There are 3 nested groupings, the coarsest first. Each group lies inside one group of the grouping before and may be the whole of it. The rows also spread widely along 10 directions, which tell nothing about the answers.
In the rows, zero is written as 100.
Some rows, each with its group in each grouping after it:
88 79 87 92 85 91 89 90 58 105 92 90 95 103 99 139 105 93 68 119 136 118 57 108 102 -> z_213 kaze z_405
107 74 65 106 141 108 89 113 88 114 90 109 88 96 65 84 79 127 144 120 111 104 125 95 101 -> z_623 Bis z_648
86 79 71 108 115 89 136 106 65 70 64 73 84 71 91 89 92 128 114 78 86 88 132 122 77 -> z_747 Vub z_24
88 81 99 105 112 114 115 108 70 79 114 76 121 49 89 85 73 117 122 111 99 115 88 113 129 -> z_747 renid z_207
83 91 126 93 73 93 110 88 91 99 140 112 96 85 82 137 122 113 112 105 80 106 116 90 109 -> z_623 til z_841
73 116 114 116 82 117 138 65 120 112 124 76 92 113 121 126 125 121 86 106 85 81 117 93 75 -> z_623 til z_835
110 112 85 127 101 113 98 93 125 93 117 80 122 81 106 108 92 81 105 122 135 83 95 76 120 -> z_213 rubi z_285
84 97 141 81 76 91 122 77 94 102 127 70 108 93 105 147 135 121 90 85 93 95 118 76 116 -> z_747 labat z_906
105 87 85 101 83 95 99 85 113 124 99 125 70 114 93 126 129 92 110 115 95 106 120 93 88 -> z_623 gobe z_301
112 57 87 80 119 87 111 102 69 146 57 66 101 74 61 88 87 141 132 87 121 108 123 95 112 -> z_747 renid z_289
95 85 57 115 104 101 114 97 78 99 73 87 100 73 80 82 88 112 103 95 121 117 98 122 88 -> z_747 Didab z_639
114 90 90 127 115 109 106 95 105 113 89 88 97 72 114 102 85 73 106 138 113 100 51 111 127 -> z_747 renid z_945
77 59 91 87 64 102 104 102 64 82 61 82 102 95 105 79 132 119 71 76 90 148 154 103 72 -> z_623 Tus z_297
99 108 81 106 76 126 83 77 116 79 105 95 114 121 130 111 128 86 64 105 141 130 98 81 85 -> z_747 Didab z_390
100 85 92 114 124 132 105 110 90 89 106 59 125 68 115 65 72 122 112 126 100 116 110 103 118 -> z_413 taz z_72
100 64 83 106 105 95 110 112 66 87 49 72 104 75 111 69 99 96 89 109 94 125 102 125 99 -> z_747 Didab z_512
87 91 76 116 151 123 112 108 79 54 103 86 79 127 125 110 85 128 111 131 88 67 126 102 73 -> z_213 rubi z_420
111 111 90 113 88 112 85 86 111 100 142 108 105 96 101 139 107 88 102 124 133 109 77 86 112 -> z_413 danaz z_552
90 92 129 90 82 86 106 98 93 67 133 100 105 90 100 141 125 93 106 103 88 95 118 78 121 -> z_623 gobe z_506
83 75 98 82 104 98 104 89 43 113 80 65 94 117 112 126 103 138 70 107 123 116 90 117 80 -> z_413 taz z_620
113 92 114 113 132 110 124 107 125 95 110 72 91 87 117 92 101 121 136 120 67 70 156 83 108 -> z_413 taz z_321
114 84 89 90 128 121 53 104 99 101 111 106 107 135 101 112 97 106 109 138 145 126 98 65 118 -> z_623 Bis z_517
80 84 71 85 89 129 116 82 84 95 69 67 97 121 112 86 123 155 80 73 102 126 164 93 54 -> z_747 Vub z_97
91 89 94 87 57 95 72 94 89 58 115 117 109 105 87 129 137 86 83 82 134 136 122 72 94 -> z_623 til z_702
88 84 78 105 102 106 101 89 82 118 78 80 100 103 93 101 102 113 88 105 129 114 95 99 91 -> z_623 Bis z_732
71 86 99 91 86 101 128 75 62 132 90 51 108 101 105 125 109 139 76 95 116 92 96 107 82 -> z_213 nelu z_181
126 58 128 94 104 100 93 97 98 166 81 87 83 95 107 104 107 103 113 152 82 124 89 99 128 -> z_413 koze z_564
104 83 52 106 124 97 80 117 72 54 65 73 111 96 99 93 85 89 90 102 157 102 96 90 98 -> z_213 kaze z_405
117 106 90 122 89 70 106 95 120 93 105 108 83 85 90 143 119 61 111 111 116 61 103 81 110 -> z_213 rubi z_285
80 69 121 84 111 122 115 94 57 115 105 62 121 85 104 94 86 145 99 122 89 127 90 117 117 -> z_747 Didab z_390
102 96 122 76 61 109 89 72 106 123 135 101 97 127 107 152 146 119 87 105 110 123 125 68 94 -> z_413 danaz z_552
96 63 66 103 76 59 92 114 54 77 51 123 67 87 79 109 127 71 86 97 104 125 99 123 81 -> z_623 Bis z_517
84 111 92 108 65 133 128 80 131 79 143 104 101 77 99 97 129 122 114 78 74 113 165 80 83 -> z_747 renid z_289
91 78 95 119 139 133 100 120 87 53 90 60 127 79 122 52 72 108 113 130 95 111 113 99 116 -> z_623 til z_702
92 96 108 104 75 100 122 90 99 112 137 103 100 54 78 124 103 106 116 102 84 110 99 105 124 -> z_747 Vub z_97
108 68 71 121 113 83 95 120 73 93 74 111 87 64 71 87 81 82 124 125 106 112 80 125 113 -> z_623 til z_835
113 68 80 97 77 102 73 106 99 98 92 138 89 92 84 98 120 76 114 122 101 146 115 95 110 -> z_623 gobe z_506
102 46 103 95 86 110 83 107 74 137 64 86 113 75 97 69 103 94 92 133 94 163 91 109 129 -> z_623 Bis z_732
112 98 75 103 118 106 85 98 95 88 127 124 75 120 90 137 106 117 125 120 115 97 116 89 85 -> z_413 danaz z_552
87 100 101 105 74 123 101 88 102 90 156 130 100 84 97 119 114 103 105 121 84 135 100 106 107 -> z_747 Didab z_512
80 114 92 129 73 144 110 72 115 97 132 85 114 98 135 111 106 95 70 137 104 111 83 100 95 -> z_213 rubi z_285
87 104 66 107 118 125 121 86 109 85 88 65 91 126 116 97 109 139 96 93 110 76 155 79 57 -> z_213 kaze z_405
96 79 55 94 97 101 94 108 74 48 69 114 74 109 98 100 122 110 97 82 101 124 148 102 64 -> z_747 Vub z_97

New rows. What belongs after each?
108 85 130 99 105 89 95 105 91 96 111 63 127 78 110 128 97 82 101 130 117 84 82 75 151 -> z_213 rubi z_285
136 75 47 112 104 103 74 110 117 113 70 130 68 98 74 78 109 94 135 111 118 126 142 89 81 -> z_413 koze z_564
87 94 120 107 87 126 115 77 102 131 127 74 113 93 128 119 108 106 88 138 91 101 82 97 117 -> z_213 nelu z_181
139 78 91 105 116 100 75 108 118 121 103 124 76 98 97 108 105 87 132 144 101 112 112 87 120 -> z_413 taz z_72
92 74 91 103 107 148 100 99 83 106 98 80 105 101 131 67 93 134 92 138 81 145 120 117 91 -> z_413 taz z_620
116 80 68 131 86 87 105 103 100 102 60 108 64 79 107 92 115 65 96 123 93 111 92 123 81 -> z_413 koze z_564
70 100 115 94 51 125 103 66 96 108 120 76 119 113 121 123 131 114 56 103 116 137 98 88 87 -> z_623 til z_835
132 88 95 122 120 85 109 95 126 135 83 113 68 90 98 112 105 76 128 141 92 84 86 104 119 -> z_747 Didab z_639
104 73 104 98 121 96 91 105 59 98 84 73 97 100 121 118 91 102 86 137 114 110 68 113 114 -> z_413 taz z_72
105 102 82 107 51 97 96 80 114 91 78 90 103 94 120 121 139 61 57 89 130 126 95 88 94 -> z_747 Vub z_97
92 106 111 109 78 88 128 70 99 144 121 82 81 90 91 149 114 114 94 105 109 84 82 103 91 -> z_413 koze z_564
64 110 117 86 58 96 129 67 93 126 144 81 108 96 75 145 129 142 89 73 111 98 124 81 87 -> z_623 Bis z_517
81 100 98 121 91 116 121 107 108 43 102 66 120 76 128 74 115 93 88 96 80 102 140 89 96 -> z_623 Bis z_517
93 97 123 101 117 89 115 98 90 82 119 65 102 95 118 143 101 95 97 123 103 64 85 83 124 -> z_213 kaze z_405
65 112 112 105 66 105 130 69 96 107 132 84 97 104 109 138 129 117 73 96 95 98 104 97 82 -> z_623 Bis z_517
93 82 89 120 90 96 133 114 92 58 72 72 107 53 112 62 111 92 101 89 65 107 140 116 94 -> z_747 Didab z_512
103 54 87 90 104 115 106 109 71 125 67 69 120 53 75 56 83 130 123 100 103 141 117 109 122 -> z_747 renid z_945
86 108 74 121 102 125 96 89 106 77 136 125 86 110 95 118 100 108 110 123 112 108 101 100 82 -> z_623 til z_835
103 99 95 99 92 139 92 81 128 113 132 101 110 102 100 100 114 124 114 110 108 130 132 71 111 -> z_747 labat z_906
80 93 73 120 96 98 105 103 76 43 101 112 83 96 100 111 108 93 95 105 98 105 104 117 74 -> z_623 til z_835
126 70 69 108 138 79 84 114 83 103 71 119 70 91 72 109 90 93 136 122 117 101 91 106 116 -> z_747 labat z_906
94 76 80 98 110 101 105 111 73 74 108 130 74 93 81 102 107 123 128 108 72 117 136 116 85 -> z_747 Didab z_512
102 105 95 124 99 115 116 107 116 54 137 96 102 69 111 98 108 99 125 110 71 92 138 93 102 -> z_413 danaz z_552
91 94 62 124 123 113 125 110 93 45 79 86 88 94 115 71 102 114 108 94 82 92 148 113 65 -> z_747 Didab z_512
97 86 45 120 131 119 75 114 82 39 59 86 103 121 122 76 95 89 82 110 141 117 109 93 76 -> z_623 Bis z_732
72 78 115 83 113 96 112 105 63 37 89 68 97 123 118 113 125 133 89 84 84 91 156 85 74 -> z_623 til z_702
101 119 93 107 63 123 107 71 133 118 151 101 106 96 94 128 128 117 105 95 115 110 131 73 89 -> z_413 danaz z_552
81 93 77 98 110 137 121 77 86 122 108 85 76 129 109 102 107 172 99 107 90 109 147 108 48 -> z_413 taz z_72
115 64 89 106 114 98 92 96 97 141 65 117 64 115 96 101 110 102 116 143 88 113 104 106 93 -> z_623 til z_841
99 72 102 108 100 83 125 110 83 100 78 69 99 67 98 99 101 99 109 106 80 80 123 104 110 -> z_213 rubi z_420
98 75 54 105 98 113 110 110 86 90 78 106 88 69 75 69 97 124 124 91 86 130 145 115 85 -> z_747 Vub z_97
83 95 108 121 147 120 131 102 100 72 110 74 88 105 120 93 88 130 126 127 66 64 129 99 91 -> z_623 til z_702
120 94 72 107 94 89 96 90 116 119 97 135 68 105 79 122 123 93 119 108 111 104 117 95 88 -> z_747 Didab z_512
113 76 95 102 89 94 89 108 95 117 127 126 94 67 67 122 97 89 133 128 99 108 101 96 132 -> z_213 rubi z_420
108 96 72 117 117 91 121 90 108 93 69 98 64 118 112 110 121 101 104 103 99 73 123 103 65 -> z_747 Didab z_390
93 62 123 78 106 123 111 96 83 121 106 94 90 98 102 98 113 145 122 120 57 126 138 98 109 -> z_747 renid z_945
93 124 74 128 116 105 115 82 112 58 102 80 90 115 127 129 112 93 86 96 130 70 96 90 79 -> z_747 labat z_906
81 89 84 97 49 119 81 72 89 106 93 102 108 116 111 115 130 97 53 104 133 155 91 95 77 -> z_623 til z_841
116 90 104 106 94 84 109 95 113 105 94 94 95 74 95 118 116 78 114 101 105 90 102 84 122 -> z_747 renid z_945
72 86 80 119 93 129 131 96 82 89 89 50 119 66 119 67 85 116 80 113 90 113 102 119 93 -> z_213 kaze z_405
69 107 90 109 87 96 145 89 75 72 115 73 100 63 93 121 101 123 96 76 90 86 110 116 87 -> z_747 Vub z_97
112 74 50 103 85 135 84 95 108 124 75 122 86 96 91 68 110 112 108 113 102 159 133 105 84 -> z_747 Vub z_97
116 73 107 70 124 103 82 110 88 100 99 79 116 98 84 108 96 129 129 100 118 114 136 62 132 -> z_747 Vub z_97
99 84 107 94 100 90 130 100 91 117 109 69 117 43 61 100 91 127 138 77 102 91 125 90 128 -> z_747 renid z_945
94 76 95 85 92 131 98 101 88 110 121 80 142 61 70 67 87 142 124 94 114 149 131 90 124 -> z_747 Didab z_390
110 69 76 100 79 90 73 100 69 125 79 104 105 83 79 115 98 79 90 128 143 133 64 106 120 -> z_213 rubi z_285
105 91 93 123 108 95 101 109 109 67 79 89 91 99 128 97 117 66 92 122 94 93 109 91 102 -> z_623 Bis z_517
95 91 74 98 107 79 98 96 64 68 74 81 77 123 101 136 115 110 80 85 141 89 105 97 62 -> z_413 koze z_564
117 77 74 104 118 90 74 125 74 41 76 92 100 95 114 98 101 78 95 108 129 114 110 96 102 -> z_413 taz z_620
97 96 90 88 114 133 80 88 90 108 142 107 106 111 91 130 86 131 113 125 131 128 87 87 117 -> z_747 Vub z_97
112 93 103 111 121 131 108 75 125 173 119 92 95 95 94 105 87 126 129 145 102 107 83 96 128 -> z_747 labat z_906
113 65 74 102 133 108 87 108 72 103 52 92 80 111 117 95 90 101 98 137 106 120 84 116 102 -> z_747 Vub z_97
95 84 88 85 108 137 93 85 87 119 105 74 103 127 111 98 105 156 95 112 116 128 136 87 78 -> z_413 taz z_72
56 126 87 126 82 114 138 79 90 64 136 65 127 69 97 114 93 121 85 76 121 86 99 102 82 -> z_623 til z_841
74 89 123 82 63 91 127 83 78 82 112 77 107 88 102 126 138 123 81 72 86 108 133 94 89 -> z_747 Didab z_390
95 76 89 81 83 123 82 88 81 114 99 96 93 121 98 105 118 137 91 106 115 148 128 90 77 -> z_413 koze z_564
67 65 87 90 85 111 131 89 46 96 66 75 85 90 109 91 109 147 80 92 68 132 122 137 67 -> z_747 Vub z_24
82 105 105 95 87 106 123 71 90 150 136 62 126 80 78 135 94 139 105 97 135 83 90 87 113 -> z_213 nelu z_181
114 120 72 121 85 102 116 86 144 78 107 97 83 105 108 112 139 98 111 81 104 74 166 69 63 -> z_413 danaz z_552
99 77 143 84 119 101 83 119 89 64 142 94 119 89 102 118 106 101 125 125 80 105 124 64 150 -> z_623 Bis z_648
116 60 89 95 125 79 89 116 69 120 79 102 83 84 76 115 85 95 124 137 110 100 80 106 128 -> z_213 kaze z_405
57 103 109 110 64 122 124 87 74 59 151 81 118 76 120 130 106 107 72 109 85 107 94 110 98 -> z_213 rubi z_420
101 93 67 93 141 118 91 100 87 63 84 88 83 141 115 112 101 133 105 101 123 94 138 81 73 -> z_747 Vub z_97
126 110 92 123 127 98 98 101 133 80 129 117 84 84 100 130 98 70 139 125 112 70 93 76 128 -> z_747 renid z_289
117 48 78 90 115 97 72 131 78 81 68 106 101 85 83 69 96 93 131 116 98 135 135 93 120 -> z_623 gobe z_301
117 89 103 94 100 110 99 89 122 139 145 141 77 86 63 129 109 115 155 122 87 108 117 84 124 -> z_747 renid z_945
83 107 86 101 121 135 113 93 99 59 118 68 112 109 120 102 96 139 100 94 108 96 137 82 87 -> z_747 Vub z_97
139 92 80 105 74 114 64 96 144 131 131 142 93 85 77 106 119 80 131 125 121 139 123 70 122 -> z_413 taz z_72
128 49 106 85 124 89 72 113 72 134 76 108 73 106 88 112 98 105 125 146 101 125 93 100 120 -> z_413 koze z_564
102 79 69 104 105 103 84 99 67 107 85 86 116 74 79 98 82 102 98 107 151 135 63 110 122 -> z_747 labat z_906
92 112 65 131 73 129 114 75 124 87 108 111 85 91 125 105 114 86 83 112 99 118 95 111 77 -> z_747 Vub z_24
99 87 95 111 85 87 100 109 95 76 93 93 105 73 95 99 115 75 97 102 104 109 109 93 113 -> z_623 Bis z_517
87 56 95 83 73 93 96 98 55 119 57 69 119 78 79 84 109 116 82 88 123 146 107 106 100 -> z_623 til z_702
127 96 116 102 120 113 101 106 142 90 127 85 117 73 96 96 101 100 150 106 98 86 146 50 143 -> z_747 renid z_289
93 86 87 116 130 105 108 110 83 55 79 69 107 98 125 93 89 93 99 119 106 88 100 101 103 -> z_623 gobe z_506
111 87 83 100 107 75 89 98 89 83 61 79 101 113 105 124 112 76 88 99 148 89 94 80 102 -> z_623 gobe z_506
71 81 128 89 70 129 93 91 78 87 148 103 121 87 103 112 109 121 94 122 82 149 104 96 117 -> z_623 til z_841
116 92 92 123 130 127 80 116 111 42 107 94 115 85 138 90 88 61 107 141 110 111 79 87 135 -> z_747 renid z_945
118 64 90 99 110 98 91 123 94 67 71 103 95 85 106 70 115 92 119 111 77 124 148 96 106 -> z_747 Didab z_512
77 75 119 84 72 122 110 93 76 73 115 97 99 90 116 102 128 122 93 103 63 140 132 102 96 -> z_747 renid z_207
103 111 46 119 112 120 72 102 95 29 110 110 92 122 122 112 104 89 84 107 147 112 109 90 68 -> z_413 taz z_72
102 77 86 92 83 105 65 105 83 78 125 143 97 97 81 123 110 83 111 124 115 144 93 94 118 -> z_623 gobe z_506
